There are 5 ways to turn a row about zero (a turn may also mirror it). The second row of each pair is the first, turned, with some noise. The first 45 pairs use one turn. New pairs use 2 turns, one after the other, and a turn may come again.
Some pairs, each with its turns in order after it:
[ 15 -19  18   7 -28 -46 -16 -35]
[  6  -3   9   7 -32 -49 -42  12]  V

[-20   7 -49 -23 -14  -6 -20  19]
[-23  -3  -7  14  -2 -46 -20  32]  A

[ -4 -17 -41 -17   3 -28 -13 -53]
[-21  39 -24  36  34  -3 -17  25]  Q

[-11 -10  59  10   4   0 -14 -32]
[ 11  15  -8  -4 -27  60 -14   0]  Q

[  0 -20 -81 -28   5  16   2   7]
[-34  20  38   8 -13  26  24 -57]  V

[ -3 -12  -2  -4  -8 -13  -9  40]
[-36 -10 -22  -2   1  -7 -10  -2]  A

[ -3 -31  10  72 -13 -24  17  10]
[-31 -11 -30 -52 -20 -19 -21  31]  W

[ 13  81  81 -17  14   1 -40  52]
[ 24  10 -48  14 103  10 -36  49]  V

[ -9 -22  36   1  -9  24 -15 -10]
[  2 -25  17 -24  -9  20  25   6]  A

[  2  -7 -37 -81 -27  -7 -14   1]
[ 15  14 -36  28  39 -53 -28 -39]  Q

[ 24  13 -14   4   8  -5 -26  -7]
[-29   7   3 -10  11  -6 -26  -8]  V

[ 43 -50  47  13  -1 -13   1  20]
[ 44  21   9  43 -21  45 -13 -11]  G

[ 17  31  62   0  32  27  19 -10]
[ -1  30  36  -5  15  48  44 -31]  A

[ 24 -31  11 -81 -41 -38  -8   5]
[  8  19 -34  42  37  -3 -14 -82]  Q

[ 27  16  59  11 -15 -52  81  -5]
[-72 -15  40 -12  -2  59 -12 -57]  Q

[ 23  49  10   8   8 -38   2  49]
[-23   5   6  22  42  17 -20  57]  V

[  3 -39   3  11   8 -12  42  23]
[ 45   1   2  26  -9 -15 -30   2]  G

[ 0  1  1 -8 23 27  6  0]
[-15  28 -18   9 -10 -13  -7  -3]  G

[ 28  17  -8 -21  23 -15  42  -9]
[-44 -33  -2  11  15   0 -21  -6]  Q

[ 21 -25   7  16 -43  17   5 -56]
[ 15 -10 -11 -36 -47  42 -11  27]  G

[  6   3  -7 -27  -2  -2 -46 -36]
[-36   2  15  -8 -14  16  40  29]  G

[  9  -4   2 -47  -2  12  -6 -26]
[  8  12  35  31  -9  20   7 -13]  W

[-10 -25  32 -30   6  10  17 -27]
[ 25  33  -6  -7 -31 -12  24  22]  G

[ 7 25 37 -8  1 11 -8 -9]
[ -3 -38  11  29   2  -3   9  -1]  W

[  3 -14 -13  20   9 -40  -5  13]
[  6 -19  33  24   3  -4 -15  -7]  G

[-30   6 -24  19 -15  -2 -11 -19]
[ 28   4   5 -35 -14 -17   8  -7]  W

[-12  -2 -13  13 -15   6 -14  -9]
[ 5 26  5 -4 -6 -9  9 14]  Q

[ -1  26   7 -19  -1 -19  18  -6]
[ 0 18 -9 26 26 11 14  8]  A

[ 57  41 -10 -19   4 -37  16  -9]
[  5 -23 -27  19  -6  65 -11 -35]  W

[ -3  15 -30 -12 -15 -30  -1  18]
[-10   9  36  26   0  19 -12   6]  V

[-21 -32 -10  13  -3   3 -81   6]
[-13 -36  -8 -38 -46 -49  23   9]  A

[ 81 -50  15  43   8   7 -18  11]
[  3   5   4  53 -36  69 -44 -10]  G

[ 31 -38 -27  10 -37 -13  72  -4]
[-47  24  19 -54 -12  43 -47 -13]  W

[ 4 17  2  6  0 58 64 58]
[  0  24 -38   4  -1  66  57  26]  V

[-31 -24 -40  32  12  -9  14  -4]
[ 14  35 -14 -37 -14 -30 -19  -4]  W

[-11  61   4  60  -9 -36  61  -8]
[-73   7  57 -57   4  17   0   9]  Q

[23 -2  9 -5 -7 28 20 -9]
[-34  -4  23   8  -3   6   2 -16]  W

[ 42   5 -31  -8  22  17 -26  14]
[-11  -5  23  35 -19 -36  -6 -32]  A

[ 10   5  -4 -13  -6 -15  -7  77]
[ 29 -35  13 -20  29 -25  35 -44]  Q

[ -1 -49   1 -48 -33  23  30 -10]
[ 34  46  -3  23 -41 -15  34 -35]  V

[ -8  -1 -36  -3  48 -22  14 -18]
[-20 -19  25  14 -28 -49  -5   1]  G

[ 18 -24  20  28  28 -12   2  -1]
[ 12  -6 -11 -23   0   7   3 -45]  A

[ -2  15 -23  16  -1 -11  29   7]
[  6  27  -9   6   6   3 -31   3]  A

[-24 -22   5 -29 -20  34 -12  19]
[ -1  24  40   4  26 -11  24  19]  W

[ -2 -32  -8  15   5  -6   9 -61]
[  1 -14  12 -37 -45 -35   4 -12]  V

New pairs, each followed by its turns in order:
[  1   5  13  10 -64   7  27 -16]
[ 43  12 -25  18  13 -34  22 -21]  W V

[-52   4  48  -9  -2 -40  -9  14]
[-45 -25 -21  -6 -14 -15   0 -61]  W A

[ 78  -5 -31 -59  16  37  -4 -14]
[-11  55  25  34  47 -15  51  47]  Q Q

[-38  19  21   0 -17  14   8  13]
[-38  22 -28  -9  -4   2  14  -5]  V V

[ 19  -8   2 -21 -81   5 -14  46]
[ -5  31  17 -59  15 -49  26  41]  A W

[ 34 -17 -17 -14  67  13  40 -20]
[ -6  30 -16   5  76  20  -3  35]  V A

[-7 56 13 -3 18 81 33  6]
[ 22  -4  -4  19 -67 -41 -69   2]  W W

[ 28  -4   8   5 -73  51   7 -11]
[ 41  11  34  -7 -42  16 -59  20]  Q V

[-11   7 -10 -19  10   5  25 -56]
[ 17   0 -19 -18 -11 -31 -49   4]  W V

[-12 -37  17  38  -2 -12   0   6]
[  4 -37  19  28  11 -20   3  22]  A A

[ 21 -26  26   3  -8  -4 -50  38]
[ 39  -8  19  39   9  14 -43 -15]  Q A

[-17 -23  -8 -14  29   2 -38  -8]
[-29   9 -44  -2   5  15  17 -12]  Q W

[ -5  -7   7  21  -2 -19 -36  20]
[  7  -7 -16  17  16 -10 -20  43]  A A

[ 0 -4 27 40  8  3 18 -7]
[  8  -2  15  25  18 -28  14 -26]  V Q

[ -3  45   8  18  -5 -24 -22 -20]
[ -7 -21  -7 -32  24  24  -4 -36]  A W

[  2  10 -41  -7  27  20 -17 -25]
[-53  23  -6  -7  -7   1 -11   7]  W Q

[ 10 -30  37 -14 -15 -39  -4  54]
[  1  16 -17 -67 -24 -36  27   1]  Q V

[ -5  37  20  69   8  32 -11  -4]
[ 22  -8  33   6   6 -32  58  40]  G A

[ -1 -33  42  -1   4  -7  27  16]
[-34  -6  31   2  18 -11  33 -14]  V Q

[-11 -11   3   5   8  31  20  15]
[  6 -12 -29  -4 -13 -17 -17   9]  V G

[-12 -40 -56   2  66 -20  26 -43]
[ 89  23   7 -26 -21 -25  42   9]  V G

[-12 -81 -81  -1   7   5  -7  -4]
[ 12 -44  74 -42 -42 -26 -33   5]  V W

[-14  30   5   0 -53  -2  39  28]
[ 28  -2 -16   6  25  16  55  31]  Q A

[ 18   9  -8 -33 -12  41  34 -12]
[  2  41  12 -43 -31  -6   9 -12]  W G

[ -1  32 -29   0 -81   7 -27 -11]
[-12 -36   0  51 -34   2 -49 -41]  W Q

[-33 -17  19  -2 -20   7  -8 -38]
[ 19   4 -32  46   4   1  -2   3]  A G

[-12  13 -15   5   2   9  35  -9]
[-18 -10  22  13  19  27  -2   7]  V A

[  1 -81   5 -30 -23  54   7   8]
[ 15 -71   3  10  62 -33 -25  12]  W W

[  9 -20  27  25 -34   9 -55 -81]
[-26  15   7 -59 -20 -89  -1   4]  Q Q

[  8  26 -56  -7 -29  44 -12   4]
[-22  22   6 -12  68   9  15 -28]  Q Q

[ -8  19  -5  61 -31   5 -15  38]
[ 13  59   9  16  23  19 -39  -5]  W W

[ 22   6  21  13  19 -15  28  17]
[ -7   7 -16  -1 -19  -8 -26  35]  A Q

[ 43  14  81 -62  24 -30  56  58]
[-37 -85  54 -67  45 -11  39  13]  V Q

[ 36   0 -24  27 -27  28 -16  26]
[ 13  -1 -39  17  27  24 -34  22]  Q A

[ 11   5 -14  -1 -38 -56   8 -56]
[-51  25  51  -3   3  26 -16  35]  G W

[  7 -16  12  24 -47  14  -2 -40]
[-13  14 -49  16  19  20  16  32]  G G

[ -6   9  23 -19 -14   1  12 -17]
[-22   5   3 -21   2  13  14   9]  Q G

[ 16 -72  17 -20  24  -2 -37  15]
[  5 -10  44 -66  -5 -26  30 -13]  W Q

[-23  15  32   1 -22 -21  29  -7]
[ 24  15 -21 -10 -24  11 -35   2]  Q Q

[ -6  -9   1 -26 -13  17 -28  -3]
[-19 -33   1   7  -7  17   1  -4]  Q G

[  8 -34 -42 -18   2 -55 -50   8]
[-29 -33 -75  11  27  14 -10 -23]  W G

[ 27  81 -11   1   3  42   0  65]
[ -8  21   5  28  34 -12 -35  98]  G Q

[ -3  17 -58  22 -25  -5 -12 -75]
[  4 -53  -9  41  13  63   0 -36]  A G

[-16 -11  -2  28 -71  40  19  -2]
[-12  29 -30  10 -43 -58  22 -17]  V Q

[ 18   8  10  11  48  43 -64 -19]
[ 67 -29   8 -23  25  49 -11  -5]  G V

[  7 -14   2 -57   6 -20  19  29]
[-46 -18  30   1   8   9  39  10]  G Q

[ 14  27  23  16  24  -8 -17 -34]
[ 33  31 -10  32  10  19  -3  22]  V W

[ 14 -21   5   5  -4  18   0 -25]
[ -2  -9   2 -37   4  -6  15  -2]  Q W

[ -7 -17   7 -18   4  17 -11 -14]
[-15   3   6  11   2   6 -20  18]  A W

[ -7  10 -27 -12 -80 -42 -23  13]
[40 66 -8 37 38 -8 28  9]  Q A

[ 19  50 -25  81 -12  81   4  13]
[   8   36   49    6   35  -15    4 -104]  Q Q

[ -1   4 -18 -37   5  -2 -10  12]
[-12  -7  -1 -22 -13  27 -13  20]  V Q

[ -8  63  -3   6 -28  28  54   2]
[-39   3  13  30  54  14  43 -32]  V W

[ 14  10  19 -15  45 -11 -71  10]
[  4  23 -15   1 -27  12 -75 -25]  W A

[  7  21 -11  52  11   4   3  -5]
[ 17 -24  10 -12  -8 -17  36  23]  G A

[-37 -11 -72  56 -18  10 -36   5]
[-33 -54  35 -49  37   7   5 -49]  Q Q

[ 37 -40 -81  43 -67  19  -7   2]
[ 16 -15  17  -9 -63  14   2 106]  V A

[ 29 -11  22  20  16  12  39  -2]
[ 30 -21 -23  12 -34   8   6 -14]  Q V

